All rows are made from the same 10 directions, up to rounding. Whole rows:
[[  4  -9  27  -3  13  15  -5  16  25  19   3   1   4   1   3   4  26 -14
  -17 -10   9]
 [ -3  11  14 -32  22  10 -17  -6   6   7  -6  -3   5  30   6  27   1  17
   -2 -12 -15]
 [ 14   6  20 -16  13   0 -16  31  19 -19  13  -1 -19  18  13   1  11  16
  -12  -5  -8]
 [ -7  -3   0  -6 -16   2  -1  -3   1  14  -6  -4  -2 -24   2  -9  -2   2
    0   5   5]
 [-15   4  -6  13 -30 -31   4  18   8  -1  -3  -1 -14 -37  -2 -30  -3   3
   -1  15   1]
 [ 14   2  16  12  -5   3   2  26  18 -10   5  -8 -24 -14   8 -25   1  -2
   -8   4   4]
 [ 24 -12  -7  14  -1  17   2  -6   3 -18 -21  18  -6  -7  20  -2 -11  -4
  -13 -38  11]
 [-18  20  -1 -11  -4 -16  -3   0   4   4   9   9   2 -10 -10   2  -3   0
   -6  16 -15]
 [ -6  18   3  -1  -7 -16  -2   8   1   5 -14 -26 -18   3  -1 -12 -19  20
   18  17 -14]
 [ 20   0 -15  17  25  18  11  -2  -5 -26   5   1   2  39   3  11  -5  -7
    2  -8  -5]
 [ -5   7 -18 -27  -9 -19 -17  -2 -17 -23  11  13  -4   3   5   9  -9  26
    4   5 -14]
 [  3  12   2  26  14  14  25 -18  10 -25  -8   3   3   5   4 -10 -11 -13
  -16 -22   3]
 [  8 -20  42   6   1  -4  -4 -13 -14  17  -9 -19   4   1  -7  -7   9  -1
   14 -18  28]
 [  2  -2  -1 -14 -15   1 -15  28  12  15   9   2 -14 -21   5  -5   8   2
   -2  21  -5]]

Rows cut short, each followed by the rest of it:
[  0  11  -1 -25 -17  -1 -19  15  21  -9  -8  21 -20 -32  23  -6  -9  17]
[-23 -11 -11]
[  6  21 -14 -22   1  -3 -18  18   1 -10  19  16 -15   2   1  11 -11   9]
[ -2  24 -28]
[ -4  -5  -2 -13  -8 -28 -12  13  -6 -27   9   3  -7   7   7  -4   8  25]
[ 0 -7  1]
[ -6  11   4  11  13 -22   1   0  -3   9  -4   3   8  21 -17  12  -1  -7]
[  9   3 -10]
[ 19  -3  15  11  -2 -17 -11  14  -8  -1  -6  -2 -17   5  -3  -6  -6   4]
[13 -3  3]
[ 16   4 -14  16 -15 -24 -11  23   4 -10 -15  27 -21 -16   6  -6 -16   0]
[-3 -9 -9]
[ -4  -4  41 -18  13  15  -2 -24   1  -2   0 -13   9   6   5   1  10   8]
[-10 -27  17]
[  8  -1  20 -15   7  21  -8 -11 -10  17  16  -4   3  -2  -9   8   2  -8]
[ 5 13  4]
[ 20  10  -3 -13   9  21  -4  -5  -8 -34   9  -4 -17  14  15  -1 -19  18]
[-1 -3 -9]
[-31   2  10  -7  10   4  11  -9  21  20  -4 -11  24   5  -4   6  21  -5]
[-12  -5   3]
[ -5 -13  -7 -12   7  16  -6   8  15  26  -9   3  14   8   7  20  19  -5]
[-6 -7  1]
[ -5 -12  -7  13   1  17  19 -22   3  -7 -17  -4  13  -3  10  -5   1  -5]
[ -9 -26  16]
[-12  -6  12   6   9  -5   5  -2  16  11  -5  11  19   2  -4   7  21 -15]
[-16 -20   9]
[ 17  -7  12  10  10  -2  -2  22  14 -16  -9  -8 -14  19  14  -7   6   9]
[ -4 -20   4]
[-11   5   9  23  -1  -9  15  11  19  23 -23 -28  -4   1  -4 -16  -1  -4]
[8 6 0]
[-15  -2 -21 -11 -21  12   9  -3   6  -6   3  -6  -1 -29  13 -16  -2   8]
[-9 11  2]
[ 15  -3  23 -14  -7 -16 -21  17 -10 -15  19   0 -19  -3   0  -8   4  16]
[5 5 3]
[-17  25   4  -6 -19 -14   4 -24  -7  -4  -9  -1  -8 -33  -4 -17 -29  11]
[ 0  5 -7]
[ -3  -7 -11  10  11 -15  -4  11   2  22  -6  13  16  22 -12  23  14 -14]
[ 6  0 -5]
[ -7   1  42   0   7   3   2  -4   8  28   0 -22   4  -3 -12  -7  11  -8]
[ 3  4 10]
[  9   3  12   1   0  -4   0  -6 -15 -17   7 -16 -11   8  -2 -11 -10  13]
[12  4  3]
[  1   0   9  10   3  22  11   0   8  26  -9 -30  -3  -2  -3 -10  -3  -8]
[10 16  3]
[-17  13  -7   4  -3   2  11 -11  16   3 -12   8   7 -17   2  -4  -6  -7]
[-16  -7  -5]
[-15 -18  -1   7 -18 -27   1   3  -1   3  -3   8  10 -19  -3  -9  18  -2]
[ -4 -11  17]
[-11 -10 -24   4  -2  10  15   2   5   0 -21 -37   2  19  15  -6   0  19]
[14  1  2]
[  0 -17 -30 -20 -12  21  -8   5  -4  17  -6  -8   2  -3  14  11   3  11]
[10 12 -1]
[ -9   8 -23  -6  -5 -12   1   2 -13 -10  18   2   1   4  -8   3  -4   5]
[  9  25 -13]
[ -4 -15 -11  13 -11 -22  -2  11   6   0  -5  28   9 -15   0   1  15 -12]
[-12 -16   9]
[ -1  12  17 -22  -1   4 -19  -9  15  16 -29  17  -4 -15  13  12 -14  10]
[-14 -29  -8]
[-12   5 -13 -18   4   2  -2   6  -4   5  21 -11   6  15  -7  10   9   6]
[  9  31 -12]
[ 11  12   8  23  15  17  19  -2  -1  -8  13 -18  -6  12 -11 -12  -8 -16]
[ 6 18 -2]
[  4 -16   2  -7  -7 -26 -15 -12 -35  -1   5   9   8   7 -11  12   2   8]
[19 -6 10]
[-12   6   2  13  14 -26  -2  13  12  28 -27  -9   8  31 -11  15   4   0]
[ 14  -3 -12]
[-17  -3  -9  20   2 -23  12  -1  -1  17 -17 -12  14  15 -13   2   4  -4]
[15  2  0]
[-22  21 -20  13  -3   3  23   1  23   3 -18 -18  -2  -5   4 -14 -14   1]
[ -4  12 -15]
[ -1 -12   2   1   4  -1   9 -28 -28 -23  10  -8  14  16  -4   1   3   7]
[  9 -12  17]
[ 16  -9   6   9   7   0  -6   8   2  -3   3  19   0   3   0   7   8 -13]
[ -8 -14   6]
[  0  10  -5  19 -16 -14   7 -12 -10   4 -18   3  -9 -23  -7 -15 -27  -4]
[ 9  2 -1]
[-12   5 -23  26   7  13  30   0  21 -11   4   6  13  -1   0  -7   7 -24]
[-20   1  -1]
[ -1  15  25  22  13 -15   9   6   2  14  -8 -31  -8  21 -17 -10  -7  -1]
[20 14 -5]
[  5 -17  14  -2 -10 -18  -5  -2 -17 -18  -6 -22  -9   6   8 -15   1  27]
[ 15 -15  18]
[-14 -12  16   3  14  20  17 -20   0  21   3 -24  25  12  -9   4  20 -13]
[ 3  0 17]
[ -4 -19   7 -12  -1  28   4  11  23   6  -7 -24   0  -2  23  -9  22   9]
[-11 -11  15]
[ -9  12  13 -12  -5 -19  -7 -28 -26   4   7   8   8  -9 -19   6 -13   3]
[ 9  5 -2]
[ -6   7   5  -5  -4 -13 -15  10   4  42 -16   1  -1  -7 -11  11  -5  -4]
[ 12  14 -12]
[ 11   4 -27  12  12 -13  -6  32   7  -6   8  20  -3  26  -4  17   5  -9]
[  2  12 -20]
[-15  -3  29 -11   1   3   3 -28   5   4 -17  -6  13 -10   6  -3   4   7]
[-12 -33  17]
[ -7  -2  -9  26   0  -5  17   1   5  11 -18 -16   4   7  -4  -8  -2  -7]
[10  1  3]
[ -3   5  -6  10  -7 -34  -7  -1 -21  15  -7   2   0   4 -20   6 -12   0]
[25 15 -8]
[  3 -20  12   6   1 -18 -10  -9  -3  10 -30  16  12   4   4  13   8   0]
[ -2 -45  16]
[ 17  10  28   4   1 -27 -22  19   2   7   0  25 -16  -7 -10   3  -4  -7]
[-2 -6 -7]
[  0 -29 -16  -5 -26 -18  -6  17 -19  -8   2 -27 -10  -1   9 -17  10  28]
[25 13 16]
[ 18  -3   9   6  14  40   9  -7   0   6   7 -15  -2   8   1   0  -3 -13]
[2 7 5]
[  5   4  -1 -10  -2  12  -5  -9  -5   4  -7  -2  -4  -4   5   4 -13   6]
[ 4  0 -4]
[  6   0   7  17   9 -24   2  -7 -19 -17  13  15   7  15 -18   4   2 -10]
[ 6 -6  4]
[ -6 -12  -5   8 -22 -18   0   8  -4  12  -9  -4  -3 -22  -2 -13   3   1]
[ 8  5 10]
[ -3 -29   5  17  -4 -10   8  -1  -4   5  -6  -3  15   1  -2  -4  24  -9]
[  1 -19  27]
[ 15  18  -9 -21   8  13  -8  -6 -11 -41  21   9 -15  12  10   5 -19  19]
[ -5   4 -17]
[ 23   0 -12  13  -2  -9  -6  16  -3 -24   1  20 -16   2   6  -2 -11   0]
[-2 -7 -5]
[ -2   3 -13   6  10   4  10 -25 -10 -15  -5  10  14  14  -1  11  -9  -3]
[ -2 -17  -1]
[ -8   7   4  12   0   1  19  -8  16 -33  -6  -2  -2  -7  14 -21  -2   5]
[-22 -25   7]
[-10   4  23   3  10 -14  -5  11  26  23 -15  10   7   1  -4   8  15 -10]
[-14 -18  -1]
[-13  -6  10 -26 -19 -19 -17  -9 -18  13   6   0   4 -19  -6   2   4  15]
[9 8 6]
[-22  18 -10  -9  17   7  11  -4  19  -2  -6 -14  10  25   5  10   1   9]
[ -7   1 -17]
[  1  -9   3   7  -6   0  -3  20  15  21   0   7   0 -16  -2  -3  15 -16]
[-7  5  5]
[-22  14  13   5  -3  -4  12   1  20  18  -6 -15   2 -15  -6 -14   2  -6]
[-6 12 -3]
[-11  -7 -17 -34  -6   7 -17  -1   3  11  10  30  16 -13   6  25  15  -1]
[-16  -1  -5]
[ -8  15  10  12  16  -1   5  -5   8  33 -12  -5  10  12 -18  12  -4 -18]
[  7   9 -11]
[ 14  -8 -17  26  -4  14  16   9  -4  -9  25  12  -1 -15  -9 -12   5 -31]
[-5 21  7]
[  3 -11  -8  19  -3  26  26 -13  -6 -15  13 -16   4  -9   2 -20   2 -13]
[-2  7 17]
